The rows of each matrix lie in a flat space through zero, up to rounding. After each matrix: how many dimensions does the smallest such space have?
In the rows, zero is written as 100.

84; 102; 99; 82; 113; 80; 90; 72; 96; 82; 91; 90; 103; 101; 105; 128; 62; 105; 92
102; 51; 72; 108; 78; 102; 66; 121; 86; 91; 112; 95; 119; 82; 85; 106; 86; 88; 105
99; 72; 37; 96; 130; 94; 96; 128; 119; 144; 87; 110; 125; 121; 75; 124; 115; 108; 118
82; 108; 96; 73; 118; 66; 87; 67; 97; 76; 95; 83; 104; 96; 102; 130; 81; 101; 91
113; 78; 130; 118; 88; 96; 80; 129; 79; 87; 119; 125; 81; 47; 116; 69; 82; 76; 103
80; 102; 94; 66; 96; 99; 91; 90; 95; 98; 83; 83; 95; 109; 94; 117; 104; 91; 114
90; 66; 96; 87; 80; 91; 55; 97; 86; 86; 94; 110; 105; 78; 94; 87; 77; 87; 96
72; 121; 128; 67; 129; 90; 97; 79; 109; 99; 90; 124; 81; 80; 116; 103; 71; 100; 94
96; 86; 119; 97; 79; 95; 86; 109; 67; 84; 123; 74; 83; 73; 112; 104; 84; 85; 108
82; 91; 144; 76; 87; 98; 86; 99; 84; 40; 132; 128; 111; 49; 95; 92; 99; 83; 89
91; 112; 87; 95; 119; 83; 94; 90; 123; 132; 52; 93; 96; 88; 126; 113; 94; 74; 103
90; 95; 110; 83; 125; 83; 110; 124; 74; 128; 93; 101; 86; 101; 113; 118; 83; 96; 127
103; 119; 125; 104; 81; 95; 105; 81; 83; 111; 96; 86; 88; 124; 110; 69; 117; 112; 90
101; 82; 121; 96; 47; 109; 78; 80; 73; 49; 88; 101; 124; 110; 88; 83; 94; 90; 89
105; 85; 75; 102; 116; 94; 94; 116; 112; 95; 126; 113; 110; 88; 80; 104; 114; 108; 99
128; 106; 124; 130; 69; 117; 87; 103; 104; 92; 113; 118; 69; 83; 104; 33; 118; 97; 88
62; 86; 115; 81; 82; 104; 77; 71; 84; 99; 94; 83; 117; 94; 114; 118; 49; 104; 81
105; 88; 108; 101; 76; 91; 87; 100; 85; 83; 74; 96; 112; 90; 108; 97; 104; 69; 105
92; 105; 118; 91; 103; 114; 96; 94; 108; 89; 103; 127; 90; 89; 99; 88; 81; 105; 93
	11

107; 103; 76; 93; 72; 76; 117; 89; 102; 66; 102; 104; 97; 77; 117; 61; 59; 125; 105
103; 135; 100; 114; 107; 97; 114; 91; 99; 89; 105; 73; 90; 90; 96; 97; 98; 98; 95
76; 100; 144; 112; 78; 113; 132; 90; 116; 98; 92; 150; 75; 84; 100; 69; 87; 87; 115
93; 114; 112; 148; 108; 113; 82; 99; 128; 90; 92; 80; 87; 95; 77; 107; 107; 107; 115
72; 107; 78; 108; 101; 104; 118; 114; 106; 95; 87; 80; 107; 94; 110; 96; 70; 79; 97
76; 97; 113; 113; 104; 159; 112; 92; 92; 100; 72; 99; 123; 101; 103; 102; 106; 94; 104
117; 114; 132; 82; 118; 112; 116; 103; 102; 105; 129; 88; 95; 123; 101; 120; 111; 127; 110
89; 91; 90; 99; 114; 92; 103; 138; 103; 107; 119; 101; 107; 115; 103; 122; 95; 92; 109
102; 99; 116; 128; 106; 92; 102; 103; 144; 105; 101; 112; 86; 110; 110; 111; 93; 123; 92
66; 89; 98; 90; 95; 100; 105; 107; 105; 156; 90; 102; 117; 97; 103; 98; 106; 98; 107
102; 105; 92; 92; 87; 72; 129; 119; 101; 90; 130; 126; 83; 98; 99; 89; 99; 102; 106
104; 73; 150; 80; 80; 99; 88; 101; 112; 102; 126; 129; 80; 129; 95; 112; 113; 96; 104
97; 90; 75; 87; 107; 123; 95; 107; 86; 117; 83; 80; 119; 114; 94; 117; 120; 91; 95
77; 90; 84; 95; 94; 101; 123; 115; 110; 97; 98; 129; 114; 85; 111; 75; 76; 115; 105
117; 96; 100; 77; 110; 103; 101; 103; 110; 103; 99; 95; 94; 111; 97; 102; 92; 118; 106
61; 97; 69; 107; 96; 102; 120; 122; 111; 98; 89; 112; 117; 75; 102; 73; 71; 102; 108
59; 98; 87; 107; 70; 106; 111; 95; 93; 106; 99; 113; 120; 76; 92; 71; 115; 100; 97
125; 98; 87; 107; 79; 94; 127; 92; 123; 98; 102; 96; 91; 115; 118; 102; 100; 151; 108
105; 95; 115; 115; 97; 104; 110; 109; 92; 107; 106; 104; 95; 105; 106; 108; 97; 108; 147
	13

127; 104; 90; 108; 93; 52; 99; 63; 110; 58; 71; 126; 79; 156; 122; 94; 82; 101; 102
104; 79; 98; 119; 107; 107; 117; 82; 75; 84; 101; 96; 85; 80; 113; 90; 101; 115; 117
90; 98; 157; 108; 137; 119; 100; 94; 118; 66; 74; 66; 99; 72; 136; 41; 166; 117; 92
108; 119; 108; 143; 78; 98; 97; 62; 100; 85; 69; 144; 105; 118; 123; 130; 115; 108; 112
93; 107; 137; 78; 110; 125; 120; 90; 93; 100; 102; 120; 84; 92; 107; 102; 111; 105; 73
52; 107; 119; 98; 125; 114; 117; 77; 107; 87; 79; 85; 65; 66; 66; 133; 102; 139; 114
99; 117; 100; 97; 120; 117; 80; 99; 61; 87; 93; 91; 110; 110; 93; 106; 114; 134; 110
63; 82; 94; 62; 90; 77; 99; 65; 138; 114; 123; 68; 142; 118; 58; 113; 132; 104; 76
110; 75; 118; 100; 93; 107; 61; 138; 85; 115; 133; 124; 137; 98; 109; 46; 75; 67; 85
58; 84; 66; 85; 100; 87; 87; 114; 115; 153; 125; 118; 112; 117; 101; 75; 108; 95; 120
71; 101; 74; 69; 102; 79; 93; 123; 133; 125; 120; 84; 145; 104; 88; 84; 102; 89; 98
126; 96; 66; 144; 120; 85; 91; 68; 124; 118; 84; 89; 55; 114; 159; 77; 139; 106; 118
79; 85; 99; 105; 84; 65; 110; 142; 137; 112; 145; 55; 163; 121; 69; 107; 98; 102; 74
156; 80; 72; 118; 92; 66; 110; 118; 98; 117; 104; 114; 121; 133; 95; 104; 106; 64; 93
122; 113; 136; 123; 107; 66; 93; 58; 109; 101; 88; 159; 69; 95; 138; 101; 84; 78; 124
94; 90; 41; 130; 102; 133; 106; 113; 46; 75; 84; 77; 107; 104; 101; 179; 111; 149; 134
82; 101; 166; 115; 111; 102; 114; 132; 75; 108; 102; 139; 98; 106; 84; 111; 114; 109; 110
101; 115; 117; 108; 105; 139; 134; 104; 67; 95; 89; 106; 102; 64; 78; 149; 109; 116; 100
102; 117; 92; 112; 73; 114; 110; 76; 85; 120; 98; 118; 74; 93; 124; 134; 110; 100; 129
	16

99; 84; 94; 78; 138; 124; 127; 116; 82; 64; 111; 78; 81; 121; 105; 115; 105; 109; 105
84; 104; 120; 109; 113; 108; 101; 58; 120; 107; 101; 108; 93; 102; 109; 135; 101; 105; 118
94; 120; 105; 107; 78; 79; 118; 139; 83; 121; 68; 64; 127; 115; 97; 104; 79; 101; 106
78; 109; 107; 141; 93; 88; 107; 113; 110; 98; 77; 106; 118; 105; 113; 112; 112; 89; 88
138; 113; 78; 93; 111; 88; 125; 114; 99; 89; 96; 97; 92; 128; 102; 84; 101; 104; 103
124; 108; 79; 88; 88; 60; 103; 127; 83; 93; 91; 106; 111; 69; 94; 103; 102; 90; 128
127; 101; 118; 107; 125; 103; 93; 100; 125; 106; 120; 100; 97; 133; 107; 108; 105; 109; 97
116; 58; 139; 113; 114; 127; 100; 35; 138; 88; 137; 145; 69; 107; 115; 91; 100; 114; 105
82; 120; 83; 110; 99; 83; 125; 138; 119; 96; 62; 89; 106; 140; 108; 74; 114; 75; 60
64; 107; 121; 98; 89; 93; 106; 88; 96; 128; 82; 109; 98; 78; 88; 115; 93; 83; 127
111; 101; 68; 77; 96; 91; 120; 137; 62; 82; 116; 74; 89; 91; 85; 79; 119; 93; 99
78; 108; 64; 106; 97; 106; 100; 145; 89; 109; 74; 128; 112; 107; 95; 73; 104; 61; 72
81; 93; 127; 118; 92; 111; 97; 69; 106; 98; 89; 112; 96; 86; 98; 104; 93; 110; 102
121; 102; 115; 105; 128; 69; 133; 107; 140; 78; 91; 107; 86; 138; 107; 108; 121; 87; 106
105; 109; 97; 113; 102; 94; 107; 115; 108; 88; 85; 95; 98; 107; 135; 78; 107; 117; 84
115; 135; 104; 112; 84; 103; 108; 91; 74; 115; 79; 73; 104; 108; 78; 93; 80; 131; 106
105; 101; 79; 112; 101; 102; 105; 100; 114; 93; 119; 104; 93; 121; 107; 80; 127; 87; 69
109; 105; 101; 89; 104; 90; 109; 114; 75; 83; 93; 61; 110; 87; 117; 131; 87; 130; 129
105; 118; 106; 88; 103; 128; 97; 105; 60; 127; 99; 72; 102; 106; 84; 106; 69; 129; 118
	13

66; 123; 121; 96; 88; 125; 99; 89; 101; 99; 100; 106; 110; 118; 115; 85; 108; 97; 132
123; 41; 80; 115; 101; 108; 111; 122; 97; 108; 129; 113; 92; 82; 105; 113; 91; 130; 92
121; 80; 98; 90; 81; 90; 105; 105; 106; 96; 94; 77; 89; 92; 73; 103; 96; 118; 99
96; 115; 90; 94; 110; 111; 102; 91; 95; 100; 90; 119; 97; 92; 102; 91; 105; 84; 100
88; 101; 81; 110; 94; 140; 108; 106; 86; 95; 118; 112; 78; 74; 104; 105; 123; 117; 122
125; 108; 90; 111; 140; 56; 95; 98; 91; 93; 127; 95; 77; 105; 79; 141; 69; 85; 62
99; 111; 105; 102; 108; 95; 85; 107; 99; 107; 86; 99; 111; 102; 118; 94; 105; 92; 82
89; 122; 105; 91; 106; 98; 107; 54; 79; 110; 118; 106; 81; 110; 86; 105; 82; 81; 99
101; 97; 106; 95; 86; 91; 99; 79; 42; 131; 73; 72; 139; 102; 73; 102; 109; 113; 124
99; 108; 96; 100; 95; 93; 107; 110; 131; 73; 97; 95; 94; 97; 89; 102; 108; 96; 111
100; 129; 94; 90; 118; 127; 86; 118; 73; 97; 77; 114; 94; 91; 98; 98; 109; 99; 105
106; 113; 77; 119; 112; 95; 99; 106; 72; 95; 114; 85; 85; 76; 84; 130; 116; 108; 98
110; 92; 89; 97; 78; 77; 111; 81; 139; 94; 94; 85; 87; 83; 97; 87; 110; 88; 75
118; 82; 92; 92; 74; 105; 102; 110; 102; 97; 91; 76; 83; 79; 79; 98; 110; 125; 99
115; 105; 73; 102; 104; 79; 118; 86; 73; 89; 98; 84; 97; 79; 49; 126; 109; 100; 118
85; 113; 103; 91; 105; 141; 94; 105; 102; 102; 98; 130; 87; 98; 126; 81; 103; 96; 102
108; 91; 96; 105; 123; 69; 105; 82; 109; 108; 109; 116; 110; 110; 109; 103; 78; 74; 72
97; 130; 118; 84; 117; 85; 92; 81; 113; 96; 99; 108; 88; 125; 100; 96; 74; 69; 80
132; 92; 99; 100; 122; 62; 82; 99; 124; 111; 105; 98; 75; 99; 118; 102; 72; 80; 18
	9

19; 114; 126; 12; 36; 63; 111; 98; 79; 152; 160; 107; 45; 83; 71; 101; 106; 151; 62
114; 112; 106; 122; 99; 100; 73; 86; 90; 96; 120; 105; 111; 143; 68; 94; 77; 62; 117
126; 106; 117; 89; 91; 96; 136; 108; 112; 119; 86; 94; 86; 88; 130; 121; 106; 114; 96
12; 122; 89; 37; 56; 83; 99; 89; 89; 129; 139; 103; 71; 75; 80; 112; 106; 172; 42
36; 99; 91; 56; 98; 104; 99; 88; 94; 98; 119; 107; 91; 60; 93; 104; 120; 175; 62
63; 100; 96; 83; 104; 106; 81; 86; 90; 89; 124; 112; 104; 90; 78; 95; 103; 128; 90
111; 73; 136; 99; 99; 81; 94; 109; 82; 112; 112; 90; 82; 132; 73; 61; 102; 49; 130
98; 86; 108; 89; 88; 86; 109; 118; 97; 112; 98; 97; 84; 95; 104; 86; 106; 79; 111
79; 90; 112; 89; 94; 90; 82; 97; 84; 103; 124; 103; 92; 114; 70; 77; 98; 84; 108
152; 96; 119; 129; 98; 89; 112; 112; 103; 114; 81; 82; 95; 137; 106; 93; 91; 44; 124
160; 120; 86; 139; 119; 124; 112; 98; 124; 81; 70; 107; 130; 97; 137; 135; 87; 92; 115
107; 105; 94; 103; 107; 112; 90; 97; 103; 82; 107; 122; 116; 87; 103; 109; 93; 97; 117
45; 111; 86; 71; 91; 104; 82; 84; 92; 95; 130; 116; 101; 80; 80; 106; 101; 147; 75
83; 143; 88; 75; 60; 90; 132; 95; 114; 137; 97; 87; 80; 89; 123; 147; 96; 158; 44
71; 68; 130; 80; 93; 78; 73; 104; 70; 106; 137; 103; 80; 123; 50; 48; 103; 57; 127
101; 94; 121; 112; 104; 95; 61; 86; 77; 93; 135; 109; 106; 147; 48; 71; 83; 53; 129
106; 77; 106; 106; 120; 103; 102; 106; 98; 91; 87; 93; 101; 96; 103; 83; 113; 95; 109
151; 62; 114; 172; 175; 128; 49; 79; 84; 44; 92; 97; 147; 158; 57; 53; 95; 35; 154
62; 117; 96; 42; 62; 90; 130; 111; 108; 124; 115; 117; 75; 44; 127; 129; 109; 154; 75
	6

106; 107; 88; 106; 87; 105; 91; 114; 108; 100; 99; 85; 92; 91; 87; 84; 101; 112; 97
107; 115; 99; 118; 90; 110; 92; 124; 118; 100; 100; 83; 106; 98; 92; 67; 116; 114; 86
88; 99; 139; 106; 131; 98; 119; 89; 100; 98; 104; 125; 133; 126; 133; 106; 119; 82; 90
106; 118; 106; 122; 94; 111; 94; 127; 121; 99; 101; 85; 113; 102; 97; 62; 123; 114; 81
87; 90; 131; 94; 130; 93; 120; 77; 89; 99; 103; 130; 123; 122; 131; 124; 106; 77; 100
105; 110; 98; 111; 93; 106; 94; 116; 112; 100; 100; 88; 103; 98; 94; 78; 110; 110; 91
91; 92; 119; 94; 120; 94; 113; 82; 90; 99; 102; 121; 113; 114; 120; 120; 101; 84; 103
114; 124; 89; 127; 77; 116; 82; 141; 129; 100; 99; 67; 100; 90; 79; 46; 121; 127; 80
108; 118; 100; 121; 89; 112; 90; 129; 122; 100; 100; 80; 107; 98; 91; 61; 120; 117; 83
100; 100; 98; 99; 99; 100; 99; 100; 100; 100; 100; 99; 98; 99; 99; 100; 99; 101; 101
99; 100; 104; 101; 103; 100; 102; 99; 100; 100; 100; 102; 104; 103; 104; 100; 102; 98; 99
85; 83; 125; 85; 130; 88; 121; 67; 80; 99; 102; 134; 115; 119; 129; 140; 95; 73; 109
92; 106; 133; 113; 123; 103; 113; 100; 107; 98; 104; 115; 131; 122; 126; 91; 123; 90; 85
91; 98; 126; 102; 122; 98; 114; 90; 98; 99; 103; 119; 122; 118; 124; 108; 111; 86; 94
87; 92; 133; 97; 131; 94; 120; 79; 91; 99; 104; 129; 126; 124; 132; 120; 109; 78; 98
84; 67; 106; 62; 124; 78; 120; 46; 61; 100; 100; 140; 91; 108; 120; 172; 67; 67; 130
101; 116; 119; 123; 106; 110; 101; 121; 120; 99; 102; 95; 123; 111; 109; 67; 128; 106; 79
112; 114; 82; 114; 77; 110; 84; 127; 117; 101; 98; 73; 90; 86; 78; 67; 106; 122; 92
97; 86; 90; 81; 100; 91; 103; 80; 83; 101; 99; 109; 85; 94; 98; 130; 79; 92; 117
	2
